The rows of each matrix lie in a flat space through zero, up to rounding. After each matrix: how many dimensions does the smallest such space have?
In the rows, 128 means zero.

[[ 89 115 105 164 198 140 117 148 177 154 100 156 169  84 109 169 168 134
   87 135  84 148 108]
 [115 123 133 147 127 137 129 137 136 143 109 151 138 131 147 160 142 149
  154 147 125 147 104]
 [105 133 116  95 119 141 123 113 122 132 146 120 144 143 107 169 134 187
  141 172 181 165 176]
 [164 147  95  94 125 128 108 128 113 105 169  69 130 117  90  99 120 119
   87  90 168 141 201]
 [198 127 119 125  25 179 138 169  81 130 153  77  92 171 136  79  83 146
  189 140 204 157 165]
 [140 137 141 128 179 138 103  90 122 106 140 115 151 156 131 152 129 143
   85 137 135 158 128]
 [117 129 123 108 138 103 132 105 130 117 132 129 121 120 110 122 124 120
  114 129 123 104 139]
 [148 137 113 128 169  90 105  90 137  96 106 128 119 125 140 159 146 129
  109 149 117 143  99]
 [177 136 122 113  81 122 130 137 104 109 139  94  89 141 137  83 105 107
  146 118 149 117 135]
 [154 143 132 105 130 106 117  96 109  98 143 106 116 143 132 119 118 120
  115 117 143 125 140]
 [100 109 146 169 153 140 132 106 139 143  93 179 152 146 149 187 137 168
  153 175 118 152  82]
 [156 151 120  69  77 115 129 128  94 106 179  73 102 133 105  73 103 109
  124  88 173 107 200]
 [169 138 144 130  92 151 121 119  89 116 152 102 132 168 146 122 103 146
  150 111 178 158 153]
 [ 84 131 143 117 171 156 120 125 141 143 146 133 168 135 114 157 144 153
   93 139 126 147 146]
 [109 147 107  90 136 131 110 140 137 132 149 105 146 114 111 158 159 157
  115 133 156 163 173]
 [169 160 169  99  79 152 122 159  83 119 187  73 122 157 158  64 106  91
  125  39 151 121 163]
 [168 142 134 120  83 129 124 146 105 118 137 103 103 144 159 106 121 118
  158 109 148 136 125]
 [134 149 187 119 146 143 120 129 107 120 168 109 146 153 157  91 118  87
   88  51 105 109 126]
 [ 87 154 141  87 189  85 114 109 146 115 153 124 150  93 115 125 158  88
   58  64  84  92 146]
 [135 147 172  90 140 137 129 149 118 117 175  88 111 139 133  39 109  51
   64  59  84  69 132]
 [ 84 125 181 168 204 135 123 117 149 143 118 173 178 126 156 151 148 105
   84  84  58 114  75]
 [148 147 165 141 157 158 104 143 117 125 152 107 158 147 163 121 136 109
   92  69 114 152 118]
 [108 104 176 201 165 128 139  99 135 140  82 200 153 146 173 163 125 126
  146 132  75 118  41]]
 -> 8

[[117 113 118 123 121 116 106 103 158  87 121 145 102 121 104 143 117 119
  183 113 153 109 134]
 [113  81 125 156 115 120 114 144 110 165 132 136 128 103 133 137 133 145
   97 145 135 121 136]
 [118 125 113 138 126 139 119 156 122 137 132 125 123 142 138 131 123 118
  130 145 144 131 130]
 [123 156 138  97 148 150 156 127 145 143 116 138 131 133 111  95 131 129
  114 103 105 138 125]
 [121 115 126 148 107 125 117 145  89 140 130 122 140 130 145 136 127 129
  115 141 135 125 138]
 [116 120 139 150 125  70 133 114 114 118 155 132 127 107 101 115 167 161
  151 136 125 120 100]
 [106 114 119 156 117 133 103 165 122 148 114 139 125 115 115 133 132 142
  108 138 156 124 128]
 [103 144 156 127 145 114 165 101  98 131 162 118 144 121 129 122 143 136
  130 118 108 124 133]
 [158 110 122 145  89 114 122  98 104 133 131 141 140 126 126 151 141 155
  125 119 144 129 105]
 [ 87 165 137 143 140 118 148 131 133 101 149 133 128 129 136 129 140 134
  148 117 133 117 121]
 [121 132 132 116 130 155 114 162 131 149  83 132 119 122  92 104 130 119
  121 120 122 134 143]
 [145 136 125 138 122 132 139 118 141 133 132 121 152 134 138 136 135 134
  106 122 113 131 118]
 [102 128 123 131 140 127 125 144 140 128 119 152 133 127 156 128 122 134
  151 144 157 162 114]
 [121 103 142 133 130 107 115 121 126 129 122 134 127  95 119 126 133 147
  121 135 131 126 128]
 [104 133 138 111 145 101 115 129 126 136  92 138 156 119  80  99 125 130
  127 115 121 160 151]
 [143 137 131  95 136 115 133 122 151 129 104 136 128 126  99  84 133 132
  105 112  89 122 138]
 [117 133 123 131 127 167 132 143 141 140 130 135 122 133 125 133 102 128
  125 108 146 137  97]
 [119 145 118 129 129 161 142 136 155 134 119 134 134 147 130 132 128 113
  147 111 125 140 122]
 [183  97 130 114 115 151 108 130 125 148 121 106 151 121 127 105 125 147
   29 129 100 150 122]
 [113 145 145 103 141 136 138 118 119 117 120 122 144 135 115 112 108 111
  129  98 107 153 147]
 [153 135 144 105 135 125 156 108 144 133 122 113 157 131 121  89 146 125
  100 107  54 146 134]
 [109 121 131 138 125 120 124 124 129 117 134 131 162 126 160 122 137 140
  150 153 146 148 110]
 [134 136 130 125 138 100 128 133 105 121 143 118 114 128 151 138  97 122
  122 147 134 110 134]]
 -> 16

[[100 132 123 137 128 143 121 147 121 117 108 115 129 129 119 111 150 148
  120 106 140 127 106]
 [132 115  94 134 115 141  92 103 135 131 158 135 125 117 115 107 140 122
  133 118 124 109 137]
 [123  94  98 115 110 128 133 110 124 116 113 143 108 124 133 137 121 151
  108  93 130 130 102]
 [137 134 115  96 146 120 129 125 115 151 146 136 113  99 141 134 121 128
  116 119 133 122 109]
 [128 115 110 146 105 124 101 111 135 108 119 149 109 139 113 145  98 121
  116 132 128 121 152]
 [143 141 128 120 124  98 133 109 112 133  97 138 127 119 134 115 103 123
  124 101 130 103 117]
 [121  92 133 129 101 133 128 135 128 107 129 101 150 149  91 125 152 133
  122 116 130 135 120]
 [147 103 110 125 111 109 135  98 130 130 127 144 113 135 135 146 111 114
  140 128 126 143 143]
 [121 135 124 115 135 112 128 130 129 127 111 131 112 140 122 141 105 147
  118 114 125 121 129]
 [117 131 116 151 108 133 107 130 127 108 113 106 140 140 117 132 147 120
  122 123 124 140 154]
 [108 158 113 146 119  97 129 127 111 113  41 141 102 138 146 132  94 134
  114  96 139 119 130]
 [115 135 143 136 149 138 101 144 131 106 141  98 143 117 106 129 145 154
  116 117 123 139 123]
 [129 125 108 113 109 127 150 113 112 140 102 143 107 141 128 124 121 148
  135  91 131 125 109]
 [129 117 124  99 139 119 149 135 140 140 138 117 141 119 143 122 139 134
  112 127  98 107 119]
 [119 115 133 141 113 134  91 135 122 117 146 106 128 143  51 110 140 140
  138 111 122 112 130]
 [111 107 137 134 145 115 125 146 141 132 132 129 124 122 110  91 131 124
  138 138 127  93 104]
 [150 140 121 121  98 103 152 111 105 147  94 145 121 139 140 131 108  94
  135 125 133 119 140]
 [148 122 151 128 121 123 133 114 147 120 134 154 148 134 140 124  94 113
  117 154 129  95 135]
 [120 133 108 116 116 124 122 140 118 122 114 116 135 112 138 138 135 117
   81 121 111 112 133]
 [106 118  93 119 132 101 116 128 114 123  96 117  91 127 111 138 125 154
  121  80 128 139 114]
 [140 124 130 133 128 130 130 126 125 124 139 123 131  98 122 127 133 129
  111 128  73 114 133]
 [127 109 130 122 121 103 135 143 121 140 119 139 125 107 112  93 119  95
  112 139 114  66 105]
 [106 137 102 109 152 117 120 143 129 154 130 123 109 119 130 104 140 135
  133 114 133 105 112]]
 -> 13

[[142 139 138 117 121 127 141 120 127 145 146 127 116 101 123  87 136 120
  129 110 133 138 121]
 [139 153 115 127 123 146 143 135 139 140 138 145 144 113 136 102 108 105
  120 134 144 156 139]
 [138 115 154 131 177 164 111 126 169 122 124  81 110 131 143 160 114  62
  134 149 121 107 133]
 [117 127 131 132 147  85 127 129  90 156  84 144 120 112 109  88 127 156
  172 109 102 106 114]
 [121 123 177 147 169 159  94 124 157 123 106 124 110 137 131 156 103  89
  112 135 146 105 123]
 [127 146 164  85 159 185 154 137 120 139 143 151  70 142 132 124 131 113
  135  97 159 107 129]
 [141 143 111 127  94 154 142 129 158 118 168 126 152 132 147 137 130 114
   93 133 154 165 146]
 [120 135 126 129 124 137 129 139 128 131 128 135 149 154 123 145 117 132
  115 138 139 132 135]
 [127 139 169  90 157 120 158 128 102 182 117 120  77 124 123  81 167 145
  191  53 120  88 124]
 [145 140 122 156 123 139 118 131 182 140 138  92 181 125 143 134 105  75
  107 155 135 160 148]
 [146 138 124  84 106 143 168 128 117 138 183 113 109 123 121 103 157 130
  126 112 133 140 127]
 [127 145  81 144 124 151 126 135 120  92 113 204 132  98 144 116  79 118
  104 166 147 164 131]
 [116 144 110 120 110  70 152 149  77 181 109 132 179 150  88  89 129 180
  159 121 105 130 126]
 [101 113 131 112 137 142 132 154 124 125 123  98 150 223 126 216 143 155
  135 136 126  94 148]
 [123 136 143 109 131 132 147 123 123 143 121 144  88 126 154 114 168 155
  165  59 138 109 138]
 [ 87 102 160  88 156 124 137 145  81 134 103 116  89 216 114 196 175 197
  174  86 114  50 128]
 [136 108 114 127 103 131 130 117 167 105 157  79 129 143 168 175 178 132
  132 107 121 129 151]
 [120 105  62 156  89 113 114 132 145  75 130 118 180 155 155 197 132 150
  108 172 113 152 151]
 [129 120 134 172 112 135  93 115 191 107 126 104 159 135 165 174 132 108
   99 128 144 142 148]
 [110 134 149 109 135  97 133 138  53 155 112 166 121 136  59  86 107 172
  128 137 121 110  90]
 [133 144 121 102 146 159 154 139 120 135 133 147 105 126 138 114 121 113
  144 121 137 128 136]
 [138 156 107 106 105 107 165 132  88 160 140 164 130  94 109  50 129 152
  142 110 128 153 120]
 [121 139 133 114 123 129 146 135 124 148 127 131 126 148 138 128 151 151
  148  90 136 120 141]]
 -> 8

[[ 46 120 150 141 138 138 147 146 135 133 127 108 125 140 113  94 156 183
  135  99 151 119 161]
 [120  66 116 148  98 111 154  99 139 165 154 131 129  91 131 137 124  75
  124 112 120 141 196]
 [150 116  98 137 108 114 140  77 153 143 138 119 148 104 113 141 149 100
   93 153 110 140 131]
 [141 148 137  68 112 150 103 175 140 125 128 118 115 144 153 159 155 146
  102 119  97 120  96]
 [138  98 108 112 109 130 137 123 141 155 136 140 127 112 154 133 156 125
  123 127 121 139 139]
 [138 111 114 150 130  69 151 113 148 124 146 123 128  95 114  85  91 104
  162 104 160 128  75]
 [147 154 140 103 137 151 157 145 128 136 126 154  92 149 145 155 138 124
  121 123 113 127 143]
 [146  99  77 175 123 113 145  90 120 140  84 153 173 116 124  95 146 105
  103 164 118 164 163]
 [135 139 153 140 141 148 128 120  92 122 115 163 119 140 147 153 120 138
  166 160 131 123 161]
 [133 165 143 125 155 124 136 140 122 124 126 103 123 148 118 116 113 142
  128 117 164 117  79]
 [127 154 138 128 136 146 126  84 115 126  79 107 143 148 108 113 123 105
   95 150 125 140  94]
 [108 131 119 118 140 123 154 153 163 103 107 157  98 140 120  93 131 133
  137 102 109 128 111]
 [125 129 148 115 127 128  92 173 119 123 143  98 143 125 136 158 106 122
  143 117 145 107 140]
 [140  91 104 144 112  95 149 116 140 148 148 140 125 112 146 113 151 146
  125 127 127 138 114]
 [113 131 113 153 154 114 145 124 147 118 108 120 136 146 108  95 132 141
  118 130 146 126 106]
 [ 94 137 141 159 133  85 155  95 153 116 113  93 158 113  95 106 135 136
  144 146 154 115  98]
 [156 124 149 155 156  91 138 146 120 113 123 131 106 151 132 135  62  88
  152 119 148 111  97]
 [183  75 100 146 125 104 124 105 138 142 105 133 122 146 141 136  88  39
   80 133 101 144 105]
 [135 124  93 102 123 162 121 103 166 128  95 137 143 125 118 144 152  80
   93 151  92 140 156]
 [ 99 112 153 119 127 104 123 164 160 117 150 102 117 127 130 146 119 133
  151 106 137  96 116]
 [151 120 110  97 121 160 113 118 131 164 125 109 145 127 146 154 148 101
   92 137 133 138 139]
 [119 141 140 120 139 128 127 164 123 117 140 128 107 138 126 115 111 144
  140  96 138 120 116]
 [161 196 131  96 139  75 143 163 161  79  94 111 140 114 106  98  97 105
  156 116 139 116  11]]
 -> 13

[[174 137 147 157  96 148 146 117  93 127 157 133 155 116 153 113 129 153
  160 145 114 121  95]
 [137 154 134 147 130 172  93 102 161 141 125  76  63 207 152 170 151  73
  159 114  99 150 139]
 [147 134 170 157 158  72  98 141  90 122 119 127  74 105 108 106 127 111
   94 108 162  92 154]
 [157 147 157 164 157 125 143 107 136 145 140  71 157 120 178 138 161 182
  102 141 109 174 151]
 [ 96 130 158 157 136 215 103  98 113  95 138 115  99 107 119 116 148  92
  164  63 131 143  71]
 [148 172  72 125 215 122 103  99 127 141 141 153 105 171 128 129  68 141
  179 131 128 150 111]
 [146  93  98 143 103 103 209 153 158 194 130 105 147 119 108  81  19 161
  122 133 135 143  91]
 [117 102 141 107  98  99 153 189 181 197 135 159 139 159 104 106 116  88
  152 174 102 115 179]
 [ 93 161  90 136 113 127 158 181 136 172  87 123 138 150 134 147 145 159
   67 107 126 117  86]
 [127 141 122 145  95 141 194 197 172  94 144 158 142 100  80 107 164 127
   64 170 125 107 149]
 [157 125 119 140 138 141 130 135  87 144 115 122 162 123 134  99 152 155
  162 167 152 145 157]
 [133  76 127  71 115 153 105 159 123 158 122 138  99  94 145 105 119 140
   96  99 132 108 110]
 [155  63  74 157  99 105 147 139 138 142 162  99  71 122 148  84  93 149
  166 148 171 150 104]
 [116 207 105 120 107 171 119 159 150 100 123  94 122 190  90 135 175 180
   68 137  77 130 151]
 [153 152 108 178 119 128 108 104 134  80 134 145 148  90 122 124  81 124
  190 121 159 169 148]
 [113 170 106 138 116 129  81 106 147 107  99 105  84 135 124 237 131 116
  142 138  97 168 125]
 [129 151 127 161 148  68  19 116 145 164 152 119  93 175  81 131  83 115
  111 101 150 157 141]
 [153  73 111 182  92 141 161  88 159 127 155 140 149 180 124 116 115  84
  172 136 119 149 141]
 [160 159  94 102 164 179 122 152  67  64 162  96 166  68 190 142 111 172
  165 112 161 199 101]
 [145 114 108 141  63 131 133 174 107 170 167  99 148 137 121 138 101 136
  112 160 115 102 157]
 [114  99 162 109 131 128 135 102 126 125 152 132 171  77 159  97 150 119
  161 115 137  91 137]
 [121 150  92 174 143 150 143 115 117 107 145 108 150 130 169 168 157 149
  199 102  91 167 115]
 [ 95 139 154 151  71 111  91 179  86 149 157 110 104 151 148 125 141 141
  101 157 137 115 178]]
 -> 21

[[ 48 195 113  89 134 130 153  91 179 123  87 191 140 107 127 116 170 153
  180 109 141 128  95]
 [195  80 138 157 114 160 149 166  97 143 131 105 106 157  92 105 125 140
  112 130 142  84 185]
 [113 138  95 109 131 105  63 115 100 122 122 133 142  86 168 195 129  91
  109 115 102 142  55]
 [ 89 157 109 104 131 124  97 105 148 122 106 164 137 108 140 164 142 106
  165  98 112 135  78]
 [134 114 131 131 125 162 150 128 134 127  98 128 107 117 125 126 144 158
  138 133 139 117 135]
 [130 160 105 124 162 223 207  80 196 133 138 153 123  92  96 132 188 210
  157  96 128 135 185]
 [153 149  63  97 150 207 119  63 121 135 133 161 130  67 116 195 155  98
  134  47  88  95 111]
 [ 91 166 115 105 128  80  63 112 144 126 148 168 161 146 127 158 108  45
  173  79  95 140  81]
 [179  97 100 148 134 196 121 144 126 138 116 124 111  96 117 190 175 172
  131 105 117 115 141]
 [123 143 122 122 127 133 135 126 138 134 128 149 134 138 108 119 138 125
  146 109 130 113 138]
 [ 87 131 122 106  98 138 133 148 116 128  17 170 100 109 133 120 173 161
  161 135 167  74  76]
 [191 105 133 164 128 153 161 168 124 149 170 111 129 166  77 101 140 161
  113 125 138 104 213]
 [140 106 142 137 107 123 130 161 111 134 100 129 114 154 113 104 127 129
  136 137 147  96 137]
 [107 157  86 108 117  92  67 146  96 138 109 166 154 112 134 173 156  99
  125 100 120 101  68]
 [127  92 168 140 125  96 116 127 117 108 133  77 113 134 171 117  74 108
  103 179 125 172 112]
 [116 105 195 164 126 132 195 158 190 119 120 101 104 173 117  61 128 209
  161 189 165 170 191]
 [170 125 129 142 144 188 155 108 175 138 173 140 127 156  74 128 126 117
  176  72 104 124 197]
 [153 140  91 106 158 210  98  45 172 125 161 161 129  99 108 209 117  51
  195  20  56 135 120]
 [180 112 109 165 138 157 134 173 131 146 161 113 136 125 103 161 176 195
  106 128 128 132 177]
 [109 130 115  98 133  96  47  79 105 109 135 125 137 100 179 189  72  20
  128 101  78 156  41]
 [141 142 102 112 139 128  88  95 117 130 167 138 147 120 125 165 104  56
  128  78  88 127 111]
 [128  84 142 135 117 135  95 140 115 113  74 104  96 101 172 170 124 135
  132 156 127 146  76]
 [ 95 185  55  78 135 185 111  81 141 138  76 213 137  68 112 191 197 120
  177  41 111  76  72]]
 -> 7
